All groups share one centre, and each spreads out both ways along 11 directions, with some noise.
In the rows, zero is written as 128.
Some rows, each with its group after it:
[182 125 141 168 172 140 123 106 144 120 112  89  65 154 131]  q_182
[135 127 103 146  49 137 103 124 174 127 129 112 122 124 144]  q_558
[ 51 143 112 119 192 172 139 145  58  85 107 141 123 134 119]  q_688
[154 121 127 151 106 125  78 120 171 165 135 130  97 184 112]  q_688
[165 125 110 142  83  79 131 102 169 124 122  49 151 131 138]  q_182
[107 100 110 160  97 182 114 127  98 187  94 169 138 125 160]  q_688
[162 120 192 161 162 170 124  96 147 106 153 156  56 171 164]  q_550
[145 113 111 174 144 168 144 119 116 134  91 148 183 166 132]  q_550
[138  76  94 100 171 148 162 161  94  87 111  91 148 104 108]  q_612
[132 168 115 157 149 166 146 109 140 123 101  35 114 102  92]  q_550
[160 128 163 140 137 145 164 110 119 140 136 116 128 110 133]  q_558
[123 148  85 121 154 185 102 110 172 108 164 112 122 173 110]  q_36
[110 118 131 189 163 134 129 118 146 129 150 145  86 143 151]  q_688
[135 106  85 128 206 173 128 155  97  92  84 124 138 169  81]  q_558
[119 131  62  83 129 130 119 131 139  66 134 151 144 122 139]  q_688
[119 149  87 144  80 149 103 120 150 130  87 152  88  82 154]  q_558
[143 149  77 197 126 119 134 104 171 138 101  98 153 123 133]  q_36
[131  95  84 128 127 140 120 145 113 128  96 161 143 129 133]  q_558
[155 122 151 131 122 115 123 133 139 139 157 158 149 180 105]  q_550
[127 109 140 118 110 130  82 146 161 144 145 135  79 156 108]  q_208
[ 65 145 105 132  81 110 106 105 152 136 167  64 151 150 139]  q_688
[126 127  81 133 128 115 125 143 165 131 155 142 159 139  88]  q_558
[154 131 147 161 146 167 154  75  92 120 122  73  90 151 153]  q_208
[ 89  73 159 115 141 108 164  92 143 142 161  50 129 111 127]  q_182
[ 93  77 145 110 131 106 151 180  81  91 110  91  86  86  98]  q_36
[151 129 148 146 141 106 125 123 164 135 184 149  91 145 123]  q_550
[128 132 127 124 161  81 129 127  88 104  95 123 151 168 118]  q_36
[169 140  60 161 186 133 129 116 147  79  62 119 113 126 130]  q_36
[144 155 141 172 113 179 156 117 123  76 125 162 150 135 174]  q_558
[102 110 117 143 134 140  93 130 100 160 100 188 116 156 157]  q_208
[149 144 108 136 146  94 131 115 171  89 148 101 129 147 116]  q_182
[118 211 128 116 122 152 142  88 103  90  81 107 132 104 137]  q_612
[192 106 109 125  86 102 135 130 150 139 127 149 188 143 125]  q_688
[147 101 141 123 118 152 109 145  98 152  96 170 102 142 120]  q_612
[114 103 118 143 147 108 169  92 132 107 140 122 132  84 193]  q_182
[153 115 144 121 131 175 168 121  84 101  97 163 142  98 164]  q_550
[149 142 126 134 156 163 151 100 157  69 182 209 132 152 150]  q_612
[140  43  97 105 120 109 144 139 129 134 158 118 141 111 152]  q_558
[152 119 104 101 125 196  98 139 130 111  94 147  76 125 118]  q_36
[133 152  81 116 154  89 144  85 144  87 142  66 193 153 151]  q_688
[133 170 181 113 153 127 128 103 104 138 136 125  91 144 115]  q_558
[135 149 162 151 135 132 137  91  82 153 129  83 151 170 167]  q_182
[145 104 156 148 157 115 178  93 133 123 167  63 146 125 150]  q_182
[149  91  96 151 131 129 150 109 138 117 157  58 161 174 121]  q_208
[138 158 146 110 141  82 132  96 151  74 193  94 116 177 132]  q_208
[119 147 121 109  95 223  74 169  98 145 126 103  98 180  78]  q_182
[106 114 133 139  67 143 136 137 127 183 157 193 181 112 150]  q_208
[ 98 141 140 136 109 155 148 118 108 138 160 176 177 140 153]  q_550
[133 101 141 177 100 115 137  92 127 179 138 115 144 134 192]  q_36
[102 159 134 117 112 117 127 124 163 109 175 139 120 104 139]  q_208
[ 51 163 104 135  94 130  88 146 146 119 143 131 101 143 102]  q_688
[110 184 176 120  73 116  75  82 130 156 142 164 107 198 152]  q_612
[136 101 145 164 114 150 134 110 164 157 175 104  92 124 147]  q_558
[153 154 174 115  94 119 105 111 130  74 134 150  86 165 166]  q_558
[142 178 175 112 143 138 114 124 136 119 145 114 100 174  68]  q_182
[125 100 101 130  71 129 143 114 134 117 166 156 143 115 178]  q_208
[117 126 169  98 146 173 127 131  99 125  96 147  73 110  95]  q_182
[157 128 151 124 113 216 135 113  85 162  72 101 121 110 120]  q_36
[142 115 157 108 124 119 141 144 124 144 191 178 101 111 120]  q_550
[105 112  98  86  82  70  87 146 100 130  87  95 133 134 135]  q_612
[114 121 157  60  80 113 131 150 103 134 185 158 123 106 123]  q_550
[167 119 114 173 119 124 103 113 129 171  79 151 138 167 135]  q_36
[110 136  95 123 121 119 105 133 124 113 113 182 120 136 149]  q_612
[145 158 125 104 126  73 170  97  78 101  95  96 206 115 154]  q_550
[ 86 135 130 136 109  96 157  92 105 129 162 115 189 130 189]  q_688
[ 93  89 122 119 108 186 145 122  86 139 118  77 167 127 149]  q_550
[ 94 156 111 127 160 150 102 125 112 120  99 116 112 162  92]  q_182
[173 160 165 134 120  83 102 104 155 120 126 113  84 164 124]  q_688
[ 86 122 151 137 119 128 160 159  84 123 123 141 119  88 112]  q_36
[ 96 114 126 119 143 179 129 128  72 140  81  56 125 133 111]  q_36
[120 126  86 101  71  97 106 138 137 110 115 171 152 126 149]  q_208
[132  96 144 121 114  80 141 119 106 136 141 120 128 109 189]  q_612
[138  95  64 136 131 114 145 128 128  99 113 142 192 137 149]  q_612
[111 125  82 109 150 111 107 141  95 178  82 155 152 137  83]  q_558
[159 138 166 139 153 200 142 113  80 121 118 134  81 160 104]  q_208
[150 142 155 111 153 121 113 111  95 113  77  84  81 150 126]  q_612
[126 128 117 152 129 218 128 132 160  89 122 148 135 159 108]  q_550
[158  72 129 144  90 156 130 112 156 139 158 152 109 130 172]  q_612
[146  90 114 124  98  69 141 104 125 123 141 118 177 140 187]  q_688
[ 90  87  82 139 105 149 114 123 128 166 147 113 181 162 143]  q_688
[103 163  91 145  87 155  96 128 104 112  57 115 172 182 123]  q_558
[106 144 116 162 136  58 119 118 134 113 101  57 121 149 115]  q_36
[165  92 136 119 100 107 132 125 102 120 105 194 174 159 174]  q_550
[132 115 107 121 106  74  85 121 164 109 134  87  66 135 151]  q_612
[158 185 159 132  99 105 108  70 160 106 132 142  87 150 169]  q_612
[133 167 153 136 159 196 140 117 110 117 110 139  82 108 116]  q_36
[100 147 180 123  63 175 128 107  97 164 166 122 103 107 181]  q_182
[169 161 100 178 155 144 136 134 114 114 150 205 171 176 165]  q_182
[150  91 110 100 119 102  89 107 121  88 119  78  61 178 153]  q_208
[137 133  91 165 148 139 143  84 148  83 139  64  88 133 158]  q_208
[122 126 128 121  73 137 153  99 116 123 151  77 150 120 153]  q_208

New rows. What belongs after each?
[ 95  87 117 132 158 104 129 160  97 134 144 155 100 100 163]  q_612
[133  94  99 131 143 113 119 123 114 172 100 101 137 135 113]  q_558
[112 186  82 165  90 133 168  86 116 117 106 134 191  91 171]  q_208
[110 130 109  97 114 200 126 109  70 110  80 182 168 161 146]  q_612
[164 102 117 110 106 122 119 140 161  98 161 138 108 153 110]  q_208
[127 138 139 103 111  64  84 132  96 134  69  72  72 126 137]  q_612
[ 98 112  66 130  70 149 112 150 160 140 121 142 155 107 104]  q_182
[ 98 156 115 123 113  93 153 114 108 105 129 117 181 116 148]  q_36
[144  93  71 121 112 157 117 145 143  92 109  92  97 108 137]  q_182
[125 123 179 153 203 160 145 107 118 150  99 146  79 133  88]  q_182
[160 177 138 143 142 147  98 121  85 143  44 147 115 169 105]  q_182
[171 130 143 151 145 112 130  67 113 107 110  68  72 166 173]  q_208
[140 144 142 159 166  79 149 137 133 101 142 158 133 149 104]  q_36
[100 136  76 136 142 155 112  89 115 145 136 152 196 185 182]  q_36
[166 123 185 114 124 140 145  96  95 104 107 138  83 112 189]  q_550
[190  87 126 145 127 104  89 158 160 178 137 139  48 134  81]  q_550
[ 70 124  82 119 136 167 137 134  98  94 157 157 146 117 173]  q_182
[164 119 107 144 147 109 137 144 161  86 121 131  99 116 107]  q_36
[ 69 138 117 134  99 204 126 107 136 170 170  71 133 121 133]  q_688
[135 129 101 170 153 109 114  94 127 128 107  85 122 165 171]  q_182
[108 140 126  75 154 172 125  77 114  51 134  52  96 162 147]  q_612
[123 121 119 146  92  84 108 110 146 155 121 158 133 115 194]  q_208
[ 95 100 172 116 175 125 104 122 105 173  85 159 104 177  66]  q_182
[114 130 113 122  78 186 162 132 101 123 148 161 163 104 130]  q_208
[138 143 123 130 116 157 106 122 103  81  64 100 117 166 144]  q_558
[165 116  91 136 101 131 139 126 181 126 154  79 185 148  97]  q_36
[142  80  92 134 104 157 104 108  96 116 111 106  90 190 143]  q_208
[133 105 140 118 106 143 130 118  97 140 148 100 154 185 115]  q_208
[126 126  98 128 148 118 148  99 139 131 189 142 215 173 155]  q_688
[113 174  97 166 134 107  99 119 144 139  89 108 110 137 121]  q_612
[126 150 154 145  59 144  98 104 137 127 115  92 114 168 156]  q_558
[116  82 147 173 113 126 141 127 104 176 118 113 126 124 151]  q_36
[179  97 128 130  72 146 161 131 160  64 150 140 126  87 179]  q_558
[186 114 155 203 119 142  98  91 184 156 105 119  53 166 158]  q_550
[131 141 188  96 156  84 135 135 143 117 155 163 115  93 159]  q_208
[141 186  86 156 197  98 133 106 132 130  85 155 131 117 105]  q_558
[145 109 101 160 159 152 149 131 125 131 116 142  87  79 144]  q_550
[122 145  66 104 158 139 117  83 153 123 186 141 196 185 155]  q_688
[184 162 108  93 122 130 115 135 144  94  97 126 156 160  67]  q_36
[139  64 112 161 176 112 135 132 131 169 175 104 114 154 127]  q_550
[ 81  84 150  76 125 126 115 170  64 101 129 157  84 126 123]  q_36
[131 160 144 152 137 189 107 101 105 175  90 129 103 150 121]  q_688
[126  98 130 166  47 134  93 125 178 162 170 136 125 173 154]  q_558
[102  89 115 129 110 128 101 110  87 155 135 112 142 203 153]  q_208
[167 129 132 103 110 142 140 107 149 116 168 124 155 142 140]  q_36
[146 118 119  97  68 108 110 128 143 111  99 147 105 100 136]  q_182
[ 79 156 123 150 104 140  91 130  97 142  60 132  55 107 140]  q_36
[148  87  88 108 109 110 117 103 133 124 144 130 180 169 180]  q_36
[131 107 111 126 141 123 118  81  65  98 100  87 106 191 180]  q_208
[132 130 141  83 131 176 134 133 137 113 203 166 156 159 107]  q_36
[150 115 145 151 126 174 161 108 143 127 177 183 149 142 147]  q_612
[111 116 147 127 151 203 126  87  69 165 115 127 117 148 189]  q_36
[142 148  89 148 145 143 154 105 186 110 184  90 185 147 110]  q_36
[153 105 171 135  81  99 157 112 125 155 160 128 128  88 183]  q_612
[ 93 121  99 113 123 160 191 100 101  75 176  73 166  84 172]  q_208
[124 105 119 135 136 115  95 116 177 113 155  75  62 142 145]  q_208
[127 126  83 152  85 172 145  90  87 122 112  75 150 161 137]  q_208
[116 154 123 115  65 117 107 109 128 147  76  60 134 106 133]  q_208
[138 145  80 121 117 159 130  90 176  95 157  89 136 117 159]  q_36
[117 151 159 135 119 119 129  99 117 129 127 117  90 120 160]  q_36
[109 140 138  98 102  83  77 115  83 132  88 177  98 161 180]  q_612
[130 174 145 158 153  87  98  95 133 176 123 147 118 183 121]  q_558
[ 70 126 105 118  78 170 110 113  97 135 146 112 129 155 142]  q_208
[144 127 159 155 102  19 116 124 128 139 125 143 136 169 138]  q_36
[122 150 169 148 105 138 128 122 111 174 124 122 109 114 131]  q_612
[145 107 107 145  84 153 144 101  69 144  78 132 154 131 172]  q_208
[127 141 112 136  96 104 124  91 133 115 102  84 167 151 162]  q_550
[ 96 122 133 115 146 108  87 147 145 129 129 193  86 118 167]  q_208
[ 63 131 152 162 137 136 152 126  94 140 155 142 119 106 156]  q_36
[152 113  82 145 151 120 153 124 177 106 181 108 203 164 107]  q_36
[117 111 162 136 119 199 127 108 117 117 134 144  83 127 178]  q_550
[156 168 138 139  79 146 104  77 179 130 126  61 121 181 103]  q_612
[141 176 148 141 112 120 122 108 100 169  84 136 160 154 111]  q_558
[133 134 145 158 164 122 143  98 139 154 154 117 115 132 140]  q_558
[162 157 163 139  80  28 125 126 132 118 109 172 120 127 140]  q_36
[122 109  67 149 164 181 144  99 130  84 111 141 159 154 159]  q_612
[ 92 142 133 148 125 224 128 125 104 143 151 122  84 105 157]  q_182
[116 125 129 129 157 149 178 108 101 120 152  61 119  76 149]  q_550
[117 140  79 161 151 169 160 100 153  84 160  68 120 123 125]  q_208
[106  88  92  98 155 136  75 136 118 113 140 178  93 185 153]  q_688
[156 166 180 123 110 106 130 139 180 148 156 140 134 103  99]  q_208
[116 108  95 135 146 172 161 136 117  90 132 120 158 114 138]  q_558
[146  78 143 141 155 141 134 145 151 138 154 145 104 115 137]  q_208
[101 112 162 154 154 117  82 110 109 208 156  73  64 190 124]  q_550
[ 82 139 113 157 143 110  85  92 110 165  83  65 120 177 156]  q_208
[ 89 118 122 134 173 178 106 129 100 120 137 151  68 150 154]  q_182
[201 136 136 128 140 173 137 102 144 117 105 124  77  97 138]  q_688
[107 107 102 131 148 150 114 132  90 135  97 153 110 130 148]  q_550
[134  72  66 123  95 125 114 134 126 113  96 115 135 127 152]  q_208
[148 106 105 148 168 167 157  84 141  77 150 144 153 166 170]  q_612
